The rows come from 6 hidden closed curves, with some noise, and rows from the same curve form a group. Each curve winds through 6 dimensions. The rows are also pushed far along 4 directions, which tell nothing about the answers.
In the rows, zero is written as 128.
Known rows, each followed by its group:
[100  93 163 120 108 157  81 127 173 199 111 135 117 143 163 108 140 167
 117 121 129 176 107] | j_818
[127 133 152  77  69 117 169 161 138 126  81 100  88  44  82 180 212  86
 127 108 169 112 134] | j_206
[150 159 119 132  59  79 163 115 160 119  97 102  99  68  78 158 149 141
 121 142 170  91 131] | j_585
[110 157 112 173 112 132  98 143 145 181 135 125 195  99 177 146 143 172
 136 155 147 142 133] | j_585
[139 158 132 136  94 117 158 166 123 112 100 118 173  60 112 218 130  88
 102 149 174  89 160] | j_818
[117  92 172 161 126 188  83 160 105 127  81 131 155  99 176 156  98  96
  59 128 188 155 168] | j_585
[157 112 121 100 177 106 168 131  57  71 145 136  51 130 100 103 122  22
 143  99 109  64 174] | j_945
[135 173  68 165 152  84 134 107 129 104 163 113 204 130 106 127 110 195
 175 166  90 100  90] | j_206
[123 115 125 141 137 125 132 113 136 137 163 153 160 165 151 122 104 160
 126 137  90 146  97] | j_818
[120 149 158  93  90 126 159 177 126 118  69 103 127  35  90 197 202  81
 122 117 179 115 140] | j_337
[119 153  96 118  91  67 190 111  94  91 146 124  94  76  94 124 149 134
 172 127 137  54 107] | j_206
[131 116 150 102 130 117 129 129 109 151  90 129  22 109 111  77 171 116
 165  73 116 108 124] | j_337
[ 84 142 132 133  67 126 139 163 102 132  96 111 160  18 143 174 175 143
 138 133 196 102 120] | j_206
[144 137 107 161  96 130 111 111 179 143 133 107 180 135 130 141 113 185
 105 163 142 154 121] | j_818
[151 102 143  85 163 121 117 104 160 154 162 152  82 219 113  89 115 126
 140 105  41 160  97] | j_585
[141 126 123 105 125 118 150 130  72  88 142 134  99 120 115 119 106 115
 138  98 116  88 131] | j_337
[133  98 158 109 104 127 116  94 173 153 122 132  88 160 120  91 141 188
 108 111 100 184  82] | j_945
[118 122 162  74 139 146 126 131 126 122 120 146  48 170 104 100 133  75
 149  80 100 131  95] | j_945
[145 170  71 125 129  76 186 108 135  75 152 104 151 123  63 151 137 130
 173 157 114  73 105] | j_206
[159 175  98 142 102  83 152 131 111  97 149 120 173  84 105 181 102 131
 120 154 139  78 159] | j_337
[109 107 150  58  73 134 126 138 128 144 100 111  47  89  99 114 187 128
 147  85 151 120 112] | j_337
[125 130 146 119  98 109 156 135 154 165  97 121 106  97 108 136 201 139
 150 104 109 136  85] | j_818
[124 108 158  81 133 109 178 131  95 109 121 161  44 130 106 124 126  57
 137  93 107  85 130] | j_818
[112 101 120  78 135 134 162 131  63  67 143 132  40 130 103  93 121  35
 160  92 144  65 135] | j_202
[124 114 122 125 116 120 143 107 108 118 148 135  97 135 137  91 132 144
 135 112 114 124 105] | j_206
[118 121 108 134 153 153 132 148  79 122 173 147 150 147 177 127 107  66
 130 127 126 115 152] | j_945
[128 119 146 104  80 119 127 121 188 184 139 124 139 129 128 132 187 180
 117 128  97 190  79] | j_585
[148 122 129  97 174 114 141 116 134 123 131 132  89 170  88 104 141 109
 156 107  71 121 114] | j_337
[142 152 114 154 138  88 106  89 152 138 147 127 122 155 112  84 123 193
 154 133  86 142  86] | j_585
[119 166 107 161 138 110 115 136 119 151 145 133 163 110 151 132 129 143
 155 148 124 113 138] | j_585
[105  97 142 127 123 187 128 184  86 129 109 137 155  97 183 179 116  48
  96 125 189 113 191] | j_206
[135 113 122 137  56 122 131 127 162 142 126 115 161 105 120 166 125 150
 105 137 141 127  89] | j_202
[119 119 128  98  99 132 160 129 145 124 112 114  81 123 101 122 168  98
 146 111 144 120 114] | j_206
[141 144 114 122  83  94 127 109 189 169 153 112 167 116 117 147 156 204
 120 155 108 163 106] | j_202
[136  98 151  82 124 117 174 112 129 112 113 147  40 147 101 116 120  98
 119 105 118 110 145] | j_945
[ 80 137 120 145 131 152 128 167 110 131 120 131 195  78 170 187 125 105
 130 169 189 105 170] | j_818
[101 116 165  74 101 136 202 148 112 100  73 141  49  90  99 154 167  69
 128 103 173  94 150] | j_945
[138 133  92  79 123  97 140 106 137 112 160 113  96 142  76 110 129 140
 172 132 104  90 113] | j_337
[140 142 104 104 180  91 181 108 100  69 153 134  85 158  78 105 133  81
 170 125  87  84 125] | j_337
[103 130 116 140  88 133 117 128 146 128 146 129 198 120 142 164  97 159
 123 157 146 126  92] | j_206
[159 152 111 160 144 100 151 132 107 116 117 133 120 120 116 145  98  88
 138 129 121  72 158] | j_818
[103 104 130 100 138 170 100 152  98 112 133 127 117 129 142 127 110  72
 131 122 160 114 154] | j_202
[113  86 111 124 186 173 117 145  44 109 164 160 101 170 186  95  49  51
 136 114 136  74 200] | j_337
[ 86 139 124 157  84 148 132 166 102 135 112 117 167  39 175 174 156 108
 108 152 217 110 176] | j_337
[121 121 163  90  93 143 105 128 192 182 130 132 138 153 124 142 168 169
 119 114  98 198  68] | j_585
[132 147 115 133 130 109 113 110 168 166 125 129 107 153 116 106 126 163
 163 136 109 122 116] | j_945
[115 127 104 119 135 118 194 152  72  99 143 139 136  90 146 164 138  67
 134 143 151  73 182] | j_202
[146 137  73 121 106  68 181  79 122  73 183 119 108 149  74  97 120 145
 165 136  93  79  78] | j_202
[127 169 115 132  98  88 143 129 127 120 115 109 126  62 104 150 158 146
 143 142 161  97 135] | j_202
[130 124 131 108 142 120 143 111 147 116 135 127 133 156  97 116 158 170
 145 120  81 161  69] | j_202
[124 155 104 170  81 105 154 108 149 125 134 112 179  94 131 134 161 200
 126 146 138 144  81] | j_818
[116 148 135  98  68  98 172 115 154 124 122 123  87 100  92 131 183 150
 145 114 131 129  84] | j_945
[141 153 128 104  74  93 144 121 202 161 109 112 121 102  82 163 166 168
 130 144 131 131 115] | j_945
[125  82 169 123 111 174  90 167 110 158 109 124 130  88 179 148 149  84
  76 112 165 162 166] | j_945
[153 116 116 105 132 106 139 116 126 110 138 130  86 157  87 120  88  89
 145 117 103  81 124] | j_202
[136 145  97 125 104  73 182 107 169 157 150 119 146 105 110 134 192 201
 152 150  89 139 101] | j_202
[128 130 128 102 108 119 139 114 168 153 154 136 136 163 121 132 146 157
 135 128  84 163  85] | j_585
[120  93 171 107 134 130  92 107 151 191 122 144  50 159 144  48 175 165
 141  80  77 187  78] | j_585
[143 126  91 124 159 111  98  93 148 140 181 131 126 196 123  80  89 162
 155 142  80 130 114] | j_202
[105 159 156 128  77 118 128 159 131 139  60 108 105  26 107 171 177 114
 130 123 199  96 136] | j_818
[146 108 133 107 107 104 139  92 194 163 131 129  99 161 103 114 136 183
 119 133  89 158 106] | j_945
[137 146 113 117 145  78 164  96 124  94 148 139 111 153  85 108 123 145
 166 130  77 102  84] | j_818
[128  92 154 126 160 164 131 161  77 145 114 151 109 132 176 126 119  77
 115  92 116 126 167] | j_337
[137 130 131 118 162 129  94  89 150 139 156 153  91 226 119  64  82 156
 157 107  59 147  80] | j_585
[106 116 174 120 101 180  87 173 142 170  79 133 128  96 166 166 125  97
  96 121 183 147 165] | j_945
[119 153  93 122 115  96 182 113 119 120 158 136 105 130 117 111 150 120
 173 129 114  95 116] | j_945
[109 100 161 143 123 167 126 135 122 146  87 129 100 128 151  93 169 138
 126  83 129 167  88] | j_818
[151 154 102 139 131  99 126 116 126 104 141 124 125 134  99 131  82 119
 144 145 130  78 144] | j_206
[146 111 136  87 108 100 155 113 125 154 118 127  42 128  98  81 178 150
 160  73  77 118  96] | j_337
[142 136 106 158 203 151 122 138  58  70 146 136 165 157 143 125  65  89
 126 130 120 101 167] | j_206
[123 132 108 120 100 104 144 100 138  96 155 112 131 133  95 108 146 170
 148 127 109 132  58] | j_202
[124 137 105 186 158 124 111 101 134 137 149 137 187 169 156  97 104 201
 149 140  86 153  75] | j_818
[129 116 111 118 143 130 161 154  79 114 135 139 114 114 142 151 104  53
 133 129 145  65 189] | j_206
[104 100 133 126 193 176 122 140  79  88 148 147 145 175 160 115  92  77
 126 125 123 136 141] | j_337
[139  99 155 114 139 164 120 153  94 120 120 131 129 122 152 139 124  96
  89 102 135 147 160] | j_206
[127 173 117 145 117  78 141 129 109 127 129 127 125  70 123 132 155 135
 153 138 140  95 135] | j_585
[125 136 159 117 126 118 113 123 115 121 104 135  66 111 113 100 137 116
 137  96 133 120 119] | j_585
[134 131 138  91 128 100 134 118 126 125 124 130  53 120  94 105 141 117
 148 112 123 105 134] | j_202

New rows. What belongs after each?
[111 133 172 137  94 147 106 170 119 147  55 121 108  56 135 159 149  97
 112 108 191 116 146] | j_818
[109 132 127 117  60 133 146 168  96 139 104 106 142  29 143 175 172 131
 123 119 189 104 151] | j_337
[136 119 166  83 118 131 113 139 168 160  87 112  87 120  84 129 183 137
 135  96 108 159  95] | j_337
[133 124 110 128 111 123 105 114 176 158 161 120 163 154 133 134 117 171
 120 157 113 157 122] | j_337
[ 88 116 159 128 129 182 109 175 109 108 101 132 196  97 158 194 115  95
  93 140 182 145 139] | j_818
[139 104 147 101 107 126 123 124 157 134 102 117  86 132  83 126 134 121
 137 103 114 118  88] | j_202
[119 101 173 122 127 159 116 145  99 107  88 139  96 110 141 129 109  93
  88 106 168 135 156] | j_945
[106 103 174  94 112 179 102 159 140 160 122 146 147 140 162 161 135 102
  93 112 133 175 120] | j_585
[134 164 108 134  79 103 161 118 142 104 114 116 107 104  90 145 117 128
 139 139 167  77 133] | j_585
[138 150 103 129 161  84 211 123  87  70 155 142 108 119 104 137 138  52
 142 143 122  72 163] | j_337
[155 110 136  91 135 111 138 125 125 136 139 128  88 144 110 120 137 119
 125 106  89 124 132] | j_206
[134 156 143 114  91  99 161 164 105 135  70 109  83  26  97 159 197 100
 142 100 164  82 153] | j_337
[127 119 127 162 156 137 141 150  82  95 115 125 163  93 150 148 122  94
 104 140 155 118 165] | j_585
[133 116 157  69 109 106 173 129 122 113 117 134  67 108  94 137 164  99
 124 103 121 117 127] | j_202
[122 108 118 109  83 113 184 132  97  95 126 122  87  91 111 137 141  77
 136 111 154  74 117] | j_202
[103 102 146 121  89 160  81 128 166 160 130 133 162 145 149 141 102 164
 106 133 132 168  80] | j_206
[125 142  93 160  95 125 135 145 112 158 141 117 193  75 165 156 145 170
 133 147 150 113 147] | j_337
[155 145 107 144 105 108 118 113 140 136 157 122 182 133 131 137 111 204
 120 136  99 145 102] | j_337
[118 107 100 155 176 160 124 148  47 121 152 155 133 141 199 113  65  76
 136 127 146  73 205] | j_337
[108 140  84 159 103  98 132 101 141 144 165 122 176 119 141 106 135 214
 164 153 107 126  73] | j_206
[113  79 185  79 129 162 119 140 138 163 108 149  83 146 153 116 159 119
 101  93 108 186 125] | j_202
[116 154 103 123 103 113 129 126 116 104 140 106 139  88 110 134 140 131
 149 143 162  98 126] | j_202
[115 142 124 141 121 123 190 154  74  93  97 124 116  68 121 152 162  68
 143 117 169  71 153] | j_818
[141 174  68 152 111  75 158  96 164 141 150 116 130 131  99 112 137 174
 184 154 116  85 114] | j_585
[119  99 163 102  94 142 119 145 133 183  89 123  77  95 139 108 194 151
 135  76 121 155 106] | j_337
[121 107 171  89  85 140 102 140 165 169 104 121  97 104 124 138 165 141
 104 110 140 168 121] | j_202
[ 98 132 137 126 108 153 158 180 106 121 116 122 211  54 160 214 172 103
  97 153 183 139 162] | j_202
[134 180 113 160 102  79 143 125 139 130 100 111 135  65  96 151 152 153
 157 142 149  85 117] | j_818
[141 106 135 115 181 123 175 126  89 104 143 157  83 166 135 106 122  57
 127 107  88 112 151] | j_337
[134 112 137 132 147 132 111 129 119 167 110 133  86 135 142  87 141 141
 148  93 102 132 126] | j_337
[125 145 111  98  78 108 131 133 161 135 130 105 140  84  96 164 154 144
 132 149 154 113 127] | j_337
[146 131 111 167 153 137  85 129 146 175 136 126 196 150 160 128 112 185
 130 140  89 156 123] | j_337
[117 150 118  99 120 109 176 138  99  64 111 119 103  93  70 159 140  70
 161 122 152  63 119] | j_206
[134 166 134  94 128  96 144 137 140 123 126 127 117 114  81 155 153 109
 155 124 113 105 116] | j_585
[ 85  93 172  89  92 151 139 148  82 125  85 138  39  78 132 103 173  85
 141  73 165 114 111] | j_206
[129 156 121 125  92 118 152 125 126  97 113 125  99 113  97 142 106 106
 137 125 166  84 134] | j_585
[127  78 134 116 150 160  94 120 117 179 138 142  88 177 170  59 119 156
 142  90  86 148 114] | j_337
[148 124 141 115 167 134 121 145 103 129 109 136  98 138 120 124 113  85
 137 103 106 103 154] | j_337
[154 147  79 166  99  93 142 107 151 153 184 122 220 134 147 146 121 222
 120 160  85 147 106] | j_337
[135 114 129 145 130 159 112 141 104 128 141 131 175 126 173 140 119 139
  87 126 135 162 148] | j_206
[122  84 172 105 147 178  93 154 114 157 106 153  78 151 165 122  90  62
 101 101 142 131 177] | j_945
[134 112 138  96 168 145 120 118 160 139 139 153 102 213 119 116  87 114
 141 118  80 135 119] | j_945
[129 119 148 106 104 118 147 133 136 130 127 132 100 113 128 143 153  98
 100 125 138 137 140] | j_337
[ 80  72 169 117 152 193  85 160 114 172 112 160 120 148 197 125 102  90
 111 118 146 150 155] | j_818
[139 131  99 163 137 136 135 119 108 101 140 141 135 155 144 131  44  98
 115 147 154  79 178] | j_585
[129 136 107 109 157 120 170 120 101  56 129 123  91 136  83 124 112  75
 152 131 141  76 148] | j_818
[111 105 161  64 101 121 192 153  97 117  89 133  33  73 101 133 203  61
 142  84 145 100 139] | j_202
[111  93 159 149 120 189  98 172 109 134  88 133 175 112 166 175  91  85
  93 124 169 129 141] | j_202
[137 124 147  92  96 112 134 149 112 130 112 132  93  83 109 164 121  88
 118 118 148  83 156] | j_206
[144 126 150 143 106 134  99 128 170 165  93 118 121 128 123 134 132 149
 114 117 128 152 114] | j_818
[131 131 121 151 187 122  87 100 122 159 164 155 114 192 156  59  98 158
 161 120  66 141 108] | j_585
[135 111 137 126 158 172  82 156 114 137 135 139 167 157 161 157  63  97
 101 134 131 130 172] | j_337
[ 92 118 160 126 130 159 104 171  73 121  86 132 124  69 148 150 127  92
 134 104 174 102 142] | j_206
[119 141 113 181 151 142 115 142  92 120 135 136 198 111 174 148  81 135
 119 154 152 109 161] | j_202
[140 128 124  96 125 107 134 107 101 100 139 126  81 137  89  90 129 156
 158  92  92 111  86] | j_337
[138  95 146  82 155 118 142 105 140 148 146 150  74 178 126  88 139 138
 133 106  66 154 118] | j_202
[133 150 136 129  69 113 104 116 162 150 116 101 158  93 103 130 170 230
 126 119 119 171  60] | j_337
[140 149 103 129 145  64 165  72 138 106 152 133  89 168  75  69 137 180
 184 117  56 111  55] | j_818
[118 134 153 132  85 109 150 141 139 154  77 123 110  59 121 148 184 151
 128 115 149 127 115] | j_202
[122 124 166  76  90 114 169 149 131 136  97 128  82  69 106 158 192 110
 114 111 144 130 139] | j_202
[144 168  87 134 135  53 172  79 152 100 173 130 146 155  74 115 129 187
 171 153  63 106  65] | j_818
[112 134 122 100 141 135 157 144  64  59 130 126 115 105 109 137 119  77
 145 111 151  78 140] | j_337
[125 124 102 122 149  97 161 114 127 145 160 152 118 152 133 123 111 120
 160 145  95  89 136] | j_818
[109 138 124 106  85  87 173 124  92  99 122 127  82  70  98 127 157 122
 166 114 144  70  99] | j_206
[117 139 114  85  77 103 157 139 111 115 124 105  91  61  96 145 166 117
 156 122 166  76 140] | j_337
[125  99 103 131 177 134 167 124  86 121 166 158 123 171 170 106  99  97
 140 129  92 100 159] | j_202
[131 142 135 158 108 117 129 138 109 107  98 115 142  63 127 157 131 122
 103 140 177 112 149] | j_585
[133 138 123 124 115  95 181 119 141 120 140 129 119 111 116 136 178 110
 125 142 122 134 123] | j_337
[154 140  81 141 120  91 166 118  95 118 169 131 153 121 136 136 114 154
 143 132  98  86 141] | j_337
[ 95  90 167 126 148 185  62 139 129 151 102 132 141 154 155  98 127 164
 134  96 115 181  73] | j_206
[127 114 138 124 132 150 149 125  80  79 114 132  54 136 128  86 123  64
 123  93 156 109 152] | j_206
[125 117 136 172 131 144 116 139 126 141 102 130 170 121 149 144 108 147
 120 128 130 126 112] | j_202
[149 144  77 159 155  70 160  89 146 150 173 140 152 161 132 102 116 195
 155 158  66 116 124] | j_202
[136 134  96 125 154 111 202 120 109  85 149 152 134 150 121 163  73  91
 128 161 127  61 189] | j_945
[142 123 131 125 131 115 133 131 127 164 114 128  98 120 127 109 165 148
 149  99  96 130 120] | j_337
[144 117 111 143  90 107 144 116 147 133 125 122 137 127 110 137 111 144
 131 128 115 103  95] | j_202
[114 106 178  78  92 140 148 160 116 144 101 136  78  90 137 155 175  70
 101  94 151 138 143] | j_585
[147 160 114 117 130  77 171 100 110  78 137 135  78 130  76 115 108 112
 153 127 118  73 130] | j_945
[123 139  91 137 146  99 161 115  91 107 151 133  93 120 133  99 119  93
 158 138 140  70 166] | j_337
[170 167  93 129 129  74 156 112 108  95 158 129 128 124  90 140  95 131
 139 137 105  72 144] | j_337
[113 150 124 116  97 107 181 134 168 125  85 100 149  71  82 171 200 164
 140 148 154 133 111] | j_945
[130 110 127 108 149 144 108 133 126 123 132 124 117 159 115 125 109  95
 142 124 118 116 127] | j_202
[137 145 126 119 111  91 198 134 116 104 132 129 111  83 110 159 174  79
 119 137 139 105 150] | j_337
[122 114 134 133  73 136  87 133 173 184 141 125 197 112 156 164 121 195
  98 149 130 168 100] | j_206
[ 98  83 167  91 121 200  91 158  80 113 111 138 114 128 157 121 117 111
 110  81 148 151 120] | j_337
[118 112 162 116 145 137 114 131 105 126  95 137  71 127 128  96 132 116
 139  93 127 124 121] | j_202
[122  99 118  98 174 158  92 125 102 115 158 137  94 185 135  90  79  76
 143 114 118 110 148] | j_202
[115 129 123 120  94 106 139 109 165 151 134 116 108 110 122 111 182 153
 137 143 139 149 109] | j_337
[121 131 140  83 101 117 130 106 169 157 145 127  81 163 101  83 184 157
 163  89  78 171  47] | j_945
[127 138 128  95  61 103 160 137 169 151 100  96 106  67  87 158 216 139
 141 121 148 125 106] | j_206
[128 106 160 115 131 149  80 149 120 153 101 134 103 121 138 126 107 114
 118 104 136 126 139] | j_206
[148 143  81 153 103  93 148 117 137 161 161 118 184 114 145 134 146 206
 141 143  94 127 114] | j_337
[151 148  82 188 149 106 142 119 144 158 163 136 219 156 157 147 102 167
 138 163  79 120 121] | j_818
[134 108 120 153 160 136 126 131 135 168 152 153 172 176 172 131 102 134
 128 134  76 142 119] | j_818
[163 150  91 146 137  93 147 114  97 102 176 140 164 140 130 142  71 135
 121 145 102  90 152] | j_337
[131 159 116 158 123  85 118 101 168 155 113 115 127 121  98 101 154 202
 171 131 103 130  70] | j_818
[136 136 100 169 161 129 116 120 142 128 141 124 208 164 128 134 100 179
 143 153  91 138  90] | j_202
[120 128 168  90 142 137  88 132 162 172 106 136  81 156 106  98 167 140
 156  89  85 171  75] | j_585
[118 147  96 116 137  75 161 107 146 137 145 128 105 127  99 115 142 145
 184 149 102  83 116] | j_818
[144 145  82 173 134 108 133 127 127 163 152 126 188 121 159 130 126 183
 143 148 100 118 138] | j_337
[151 106 120  99 140 119 105 104 156 141 152 127  90 189 102  92  99 131
 144 120  82 127 107] | j_202
[124 128 112 133 106 137  99 136 164 151 134 106 189 127 125 161 126 154
 127 153 134 144 109] | j_202
